The rows are grouped in 4 different ways at once. Each group adds its own fixed numbers to the row, and there is some noise. The rows also spread widely along 14 directions, which tell nothing about the answers.
In the rows, 128 means zero.
Some rows, each with its group in each grouping after it:
[126 163 152  72 122 120 109 190 181 200 158 103  96 154 108 172  49 101
  94 112 114 130] -> q780 q89 q591 q585
[100 108 136 125 112 120 138 162 117 118 116 122 140 162 133 143 159 106
 148 124 141 165] -> q768 q110 q68 q25
[179 110 115 152 136 139  80 127 134 128 144 129 171 113 116 137 112 172
 126 136 142 124] -> q157 q539 q109 q677
[137 167 160 175 101 142 155 141 150 123 138 127 137 141 174 102 142 108
 105 133 181 147] -> q910 q110 q109 q25
[166  89 146  67 106 152  87 144 119 135 154 127 136 143 120 147  90  90
 105 110 105 131] -> q963 q89 q591 q980
[147 151 131 141 138  96 103 131 144 145 137 140 124 123  73 123  74 122
  87 151 110  98] -> q188 q539 q952 q461
[143 130 169  81 115 153 116 168 177 122 157 106 145 155 187 202 120 129
 100  84 165 125] -> q157 q110 q952 q585
[132 131 147  62 136 138 106 119 127 190 167 127 109 130 173 168  46 145
 126  82  86 110] -> q963 q110 q704 q503
[100  78  78  94 137 172 168  95 117 169  79 130 133 112 128 107  55 114
 167 137 111 160] -> q910 q89 q704 q980
[ 59 138 111  83  98 135 164 164 108 185 111 126 108 121 179 109 111  84
 117  86 110 134] -> q780 q539 q68 q677
[142 104 142 169  96 139  62 142 127 147 143 151 109 132 150 120 147 121
 154 113 116 149] -> q188 q89 q704 q503
[171  98 115 131  86 195 104 152 128 179 130  98  88 189  97  37  88  80
 133 155 133 140] -> q768 q110 q591 q461
[132 185 193 125 149  79 182 119 180 106 136 176  90 167  53 148  95 111
  78 148  91 126] -> q768 q539 q704 q25
[112 161 162 131 108  47 147 103 167 151 116 122 184 113 150 171  53  95
  82  87 147 126] -> q157 q89 q704 q461
[131 108 149 186 112  82 115 118  96  89 111 163 139 130  97 108 177 129
 136 132 117 173] -> q963 q110 q68 q980
[133 140  95  69 163 136  82 174 120 155 169  71 122 167  82 153 123 228
 162 132 126  94] -> q910 q89 q591 q980
[155  80 188 119  77 159 180  82 172 100 112 154  95 185 185  91 121  76
 117  78  99 137] -> q188 q89 q952 q25
[127 100 100 118 124  87 116 111 117 133  88 137 166 141 106 140 108 147
 174 133 126 100] -> q157 q539 q109 q461
[ 74 173 148 166 172 121 172 114  89  93 124 168 130 111 144 111 155 131
 112 163 124 116] -> q768 q539 q68 q461
[133 159 138 122  98  76 140 108 143 119 103 147 202  96 156 171  60  66
  86 117 179 102] -> q910 q110 q68 q461
[ 66 152 101 138 179 114 152 131 151 162 110 158  89  76 102 139  83 113
 100 171 103  93] -> q188 q110 q704 q461
[121 120 171 135 140  75 144 105 116 152 117  58 165 212  80 126 105 171
 142 111 120 197] -> q157 q89 q704 q585
[ 93 128 153  94 106 141 156 140 126 149 116 134  99 158 186 116 122  76
 127  96 117 117] -> q768 q110 q591 q585
[159 141 185 183 152 173 102  97 196 102 163 117 123 163 190 124 140 159
 126 130 161  78] -> q768 q89 q68 q461
[ 84  93  99 129 146 114 102 128  82 142 110 120 131 109 140 113 158 136
 143 129 115  95] -> q157 q110 q591 q980
[177 190 159  62  98  93 169 125  94  78 143 153 135 184  72 125 119 148
  98 123 144 129] -> q188 q110 q68 q980
[142 132 134  88 121 149 147 125  99 122 153 138 141 126 155 124 101 127
 115 126 130 125] -> q963 q110 q591 q25
[126 162 101 113  90 100 161 166 105 132 120 137 129 137 101  98 133 130
 118 119 142 129] -> q157 q539 q591 q503
[147 115 143 116 203 151  72  97 105 147 160 125 143 136  98 167  71 187
 152 163 101 139] -> q768 q110 q704 q980
[ 71 160 142 145 153 134 128 156 198 161 115 137  99 124 166 145 108  86
 129 135 135  83] -> q768 q539 q591 q461
[118 206 168 128 142  97 174 153 159 141 159 104 103 178 108 146 116 178
 105 108 131 155] -> q910 q110 q68 q503
[157 123 128  89 127 128  72 156 113 141 169 121 115 158 112 160 126 192
 155 112 104 111] -> q963 q89 q68 q585
[125 148 126  98 141 124 113 139 100 158 128 106 151 150 102 116  86 131
 135 138 127 144] -> q188 q539 q591 q980
[120 154 111 142 140 177 117 154  97 131 146 163  72 130  99  70 152 137
 126 189 121  90] -> q780 q539 q68 q461
[167 106 146 153 130 173  97 135 113 161 163 112  99 163  91  89 102 131
 122 154 104 179] -> q157 q110 q68 q25
[119 107 129 139 144 135 154 115 154 142 112  87 139 147 144 129 108 133
 112 115 141 132] -> q157 q110 q68 q503
[161 135 169 173  94 129 122 150 172 130 139 136 137 135 126 131 104  88
  88 128 151 191] -> q780 q89 q68 q585
[153 158 113 162 121 108  82 155 104  96 135 169 164 107  96 149 149 168
 154 174 176 137] -> q780 q89 q68 q585
[104 100 136 123 124 182 184 139 176  89  92 148 109 134 168 134 162  88
 122 124 151 152] -> q188 q110 q68 q980
[129 113 126  97 131 128 111 175  68  85 149 143 142 124  97 171 176 139
 103 146 125 133] -> q910 q110 q68 q585

New rows. What belongs after each?
[152 161 131  98  91 123  87 169 149 164 155 138 120 142 129 167  94 150
 149 106 138 134] -> q910 q89 q704 q585
[138 136 108  93  83 164 126 223 134 131 137 125  87 164 111 128 183 133
 130 134 163 130] -> q157 q110 q109 q585
[ 86 129 126  95 131 123 138 132  72 133 121 112 168 137 163 148 124 114
 139 124 143 128] -> q910 q110 q68 q25
[155 127 124 127 125 152 147 121 136 103 112 119 156 155 119 129 116 126
 126 147 172 127] -> q910 q110 q68 q503
[115 122 155 156 144 166  88 165 125 139 164 106 126 131 156 146 159 137
 112 121 129 161] -> q910 q110 q68 q677
[ 81 110 104 101 151  96 181  75 108 125 100 156 126 107 158 129 103 155
 149 119  92  78] -> q780 q89 q68 q25
[123  94 124 139 104 113 127 100 109 130  88 162 122 144 137 116 129 110
 174 115 113 134] -> q157 q110 q68 q503
[109 134 106 126 175 167 153 151 159 124 149 123 114  97 152 156 131 189
 111 146 139 108] -> q780 q89 q68 q585
[143  81  97 124 135 139 158 108 150 118 117 114 126 119 105 110 116 165
 106 125 113 118] -> q910 q89 q704 q980
[139 119 112  93 133  94 144 109 169 137 105 134 142 144 104 168  66 149
 156 121 125 110] -> q963 q110 q68 q25
[ 88 137 152 161 110  82 142 140 163 153  91  80 135 183 143 116 152 128
 141  98 158 151] -> q188 q110 q704 q585
[164 130 147 109 103 122 136 135  95 113 146 126 145 166 117 124 129 158
 137 115 127 172] -> q910 q110 q591 q585
[128  56 106 132  90 143 106 137 120 118 107 119 141 136 158 113 163 100
 129 108 141 101] -> q768 q89 q704 q503
[105 156 116  67 164 123 109 195 136 167 160 115 102 148  72 180  87 132
 107 149  98 100] -> q768 q539 q68 q25
[ 97 148 111  78 141 119 157 146 110 185 120 148  74 150  74 125  82 155
 157 133  69 154] -> q157 q539 q704 q585
[124 165 137 188 115 136 126 130 126 139 134 109 154 117 165  87 138 130
 100 139 190 130] -> q157 q89 q704 q585
[108 122 151 116 113 126 154 153 113 135 137 134 107 155 141 124 136  94
 107 122 112 140] -> q768 q110 q109 q25
[152 113 149 123 145 158  80 112 156 107 139 132 156 147 196 170 126 149
 166 119 163  75] -> q768 q110 q591 q503
[151  79 121 109  87 145 139 139 103  89 138 155 111 137 164 111 198 175
 150  88 113 134] -> q963 q110 q109 q980
[ 83 102 122  98 117  35 216 123 142 149  90 132 139 104 104 164  64 105
  76  80  70 179] -> q780 q89 q68 q585
[210 120 164 157  71 124  94 136 175 147 135 147 136 149  91 126  71  79
  99 117 132 180] -> q910 q110 q109 q677
[179 110 128 112  99 135 122 139 161 144 131  91 154 145 130 121  76 102
  81 112 152 128] -> q188 q110 q591 q585
[136 132 157 115 126 110 112 148 145 134 146 115 140 159 117 166 113 139
 118 108 116 142] -> q157 q539 q68 q461
[130  88 116 148 118 202  76 158 143 146 145 117 105 141 166 104 156 134
 167 138 139 114] -> q157 q89 q591 q461
[121 148 141 154 158 148 164 100 126  90  98 145 112 174 111  86 158 143
 149 164 142 105] -> q188 q539 q68 q503
[147 107 168 150 110 189 119 140 164 129 131 151  82 192 107 102 134  95
 163 156 123 179] -> q768 q89 q704 q25
[130 115 125 190 114  83  73 127 129 168 139  72 148 129 178 100 143 170
 121  86 140  95] -> q963 q110 q68 q585
[126 132 140 160 166 140 120  87 130 114 113 151 140 130 125 125 107 140
 156 172 140 111] -> q963 q110 q68 q461
[137 133 168 208 120 132  89 128 174 119 129 115 138 140 163 117 168 114
 102 129 185 104] -> q157 q110 q704 q503
[115 157 115  78 140 149 131 167 105 138 157 133 104 154 119 138 131 187
 173 138 124 129] -> q963 q110 q591 q461
[165 190 166 101 130 127  66 133  94 127 184 141 175 117 176 180  91 147
 113 124 170  97] -> q963 q110 q68 q585
[142 118 172 162 112 194 106 175 176 127 141 161  64 155 112 117 159  75
 123 152 119 176] -> q910 q89 q109 q980
[132 128 134 117  66 108 161 161 143 125 145 152 113 123 170 136 133 117
  99  72 117 153] -> q768 q110 q68 q461
[142 114 137 133 123 124 130  80 118 133 108 194 131  83 130 133  62  64
  94 143 112 110] -> q157 q110 q704 q503
[109 140 164 152 137  99 116 128 170 162 129 133 141 121 125 170  87 116
 115 107 117 175] -> q157 q89 q704 q677
[114 114 148  79  99 115 156 142 160 124 141 128 151 122 203 192 115 113
  99  68 137 122] -> q768 q110 q704 q25
[104 152 186 119 109 164 186 160 142  81 118 180  68 161 121 116 186  54
  86 139 133 158] -> q157 q110 q68 q980
[167  96 169 151 175 173 181  29  96  69 125 143 123 165 109  60 113 149
 107 174 101 115] -> q963 q110 q68 q461
[146 154 121  97 114 140 147 158 149 122 144 152 129 129 105 150  99 141
 129 139 141 147] -> q157 q89 q591 q461
[119 127 146 118 123 130 176 145 102 129 150  86 149 155 146 121 137 174
 111  97 132 218] -> q780 q110 q68 q980
[ 74 115 122 146 118 111 179 126 136 106  97 133 126 128 196 114 181 153
 147  84 143 126] -> q768 q110 q952 q980
[192 111 147 186  51  67  61 106 146 141 123 120 199 135 153 111 104 117
 128  87 170 130] -> q780 q89 q109 q677
[ 88 108 152  55 154 127 141  98  54 173 121  93 134 189 148 136  79 145
 164 100  86 147] -> q157 q110 q952 q585
[112 217 169  94 151 125 192 115 128  98 149 177 105 148 125 135 112 152
 125 146 131 109] -> q157 q89 q591 q461
[153  88 141 169 123  80  83  98 139 139 125 142 140 108 102 129  94 116
 109 112  88 138] -> q963 q89 q68 q980
[172 153 136  94  55 157 180 191 184 134 127 136  86 183 101 105 118 101
 116 113 160 180] -> q157 q110 q591 q585
[185 126 131 107  75 173 141 132 129 121 118 162 102 167 109  75 115  97
 138 141 149 142] -> q963 q110 q109 q980
[ 97 119  89  95 173 183 125 176 140 122 130 152 119  78 123 182 127 131
 134 170 139 119] -> q910 q110 q591 q980
[ 69  92 139 151 181 246 164 145 160 113 100 140  90 123 185 105 170  85
 134 182 140 129] -> q780 q539 q591 q585
[151  88 120 144 109 135  70 165 107 127 142 127 140 114  97 122 131  84
  93 155 127 132] -> q188 q110 q591 q461
[164 104 146 109 112 152 170 116 112  85 148 160 107 145 159 122 149 166
 119 100 102 144] -> q768 q110 q68 q585
[138  66 161  83  99 121 142 140 168  95 112 164 107 158 121 188 128  75
 116  83  79 153] -> q188 q89 q68 q503
[162 128 166 139  69  90  86 135 134 139 145 122 145 175 153 118 131 125
 148  93 142 137] -> q780 q110 q591 q25
[ 85 183 136 119 124  99 141 147 130 133 110 154 112 141 128 138 140 118
 141 136 159  96] -> q963 q110 q704 q503
[ 39 134  98 153 196 155 162 113 118  91  60 173 141  88 131 140 160 110
 172 201 168 104] -> q157 q89 q68 q980
[109 152 181 131 107 138 166 107 149 120 117 165 102 148 189 103 137  88
 118  86 115 121] -> q963 q539 q68 q677
[159 184 144 121 130 119 137 126 137 126 137 176 107 143  88 130  82 135
 137 150 126 138] -> q188 q110 q591 q503
[127 154 124 169 101  79 104 148 115 168 117 119 154 127  99 112  99 110
 122 122 142 181] -> q188 q110 q68 q677
[114 106 125 151  85 143 151 165 173 143  91 133 120 153 134 111 130  75
 161 128 149 204] -> q188 q110 q591 q25
[103 164 164  51 140 110 144 168 144 140 173 125 114 135 133 198 101 129
  81  84  92 120] -> q910 q89 q591 q677
[138 165 169 172 139 160 130 112 117  86 141 164  93 171 129  71 188 170
 176 155 137 147] -> q188 q89 q591 q980
[134 142 159  94 124 123 111 136 137 136 140 143 140 137 124 170  93 118
 125 119 135 150] -> q963 q110 q704 q980
[ 97 184 151 100 166 151 142 170 121 129 185 142  67 148 155 160 181 236
 160 113 104 133] -> q910 q110 q109 q980
[169  98 146  97 116 151 158 113 149  91 140 104 166 153 188 150 135 174
 122  85 156 130] -> q157 q110 q591 q585
[ 95 173 163 169 114 151 138 117 101 152 134 141  88 148 194  57 149 114
 141 122 133 122] -> q963 q89 q68 q585
[ 87 131 104 134 123 139 125 142  84 192 137 132  89 103 129  65  92  94
 116 141  87 121] -> q963 q89 q591 q461
[ 95  77 111 118 136 208 111 159 115 125 144 109 119 121 206 139 191 165
 157 116 138 121] -> q910 q89 q704 q585
[154 141 152  59  98 156 123 217 165 160 170 139 101 138 114 189  81  92
  77 105 107 173] -> q963 q539 q109 q585
[131 135 144 122 148 156 157 141 115 107 149 191  92 112  92 132 126 142
 112 150  83 181] -> q768 q539 q704 q980
[139 144 159 123 153 126  99  89 114 122 107 137 163 175 110 136 100 135
 190 157 156 135] -> q157 q110 q591 q980
[162 104 124 149 138 151 155  90 140 122 119 110 114 158 101  69 101 137
 103 153 122 111] -> q188 q110 q68 q461
[ 91 148 171 121 161  51 163  79 147 116 117 147 154 111 188 181 111 159
 116  75  96  83] -> q157 q539 q591 q585
[163 106 132 101  98  89 130 117 152 138 144 116 159 145 135 156  89 190
 136  69 107 149] -> q963 q539 q704 q461
[144 166 191 145 132  93 104 164 205 103 162 149 120 150 111 185 140 137
 104 117 123 123] -> q963 q539 q591 q461
[ 89 120 107 159 133 149 127 132 154 152  96 147 113 104 151 116 124 116
 156 146 146 119] -> q963 q89 q704 q585
[ 79 145 112 147 114 135 154 110  48 151  85 141 121 140 153  46 137  97
 156 159 150 125] -> q780 q110 q68 q585
[121  69 139  64 106 185 133 151 116 107 142 129  89 179 188 137 191 157
 169  91 105 102] -> q963 q110 q109 q461
[156  93 121 118 122 141 101 136 138 113 132 102 142 162 155 148 155 187
 163 103 145 120] -> q188 q110 q68 q585
[172 114 143 178  93 122  66 113 150 112 135 136 176 113 191 131 143 139
 148 100 174 118] -> q910 q110 q591 q980
[115 155 126 121 137 137 117 146 130 132 136 142 131 124 147 148 122 135
 131 129 148 107] -> q768 q110 q68 q677
[142 137 126 158 164 115  39 128  92 168 145 132 172  94 100 165  76 140
 134 174 143 137] -> q157 q110 q704 q585
[148  71 138 125 172 180 138 133 179  87 117 119 134 132  82 159 122 101
  77 163 122 132] -> q910 q539 q68 q980
[186 110 119 148 153 128 100 119 107 116 161 112 175 109  94 138  91 167
  83 153 131 134] -> q188 q89 q109 q503
[220 142 194 131 116  73  98  85 190 124 175 142 186 119 153 201  28 144
  77  66 108 135] -> q910 q539 q591 q503
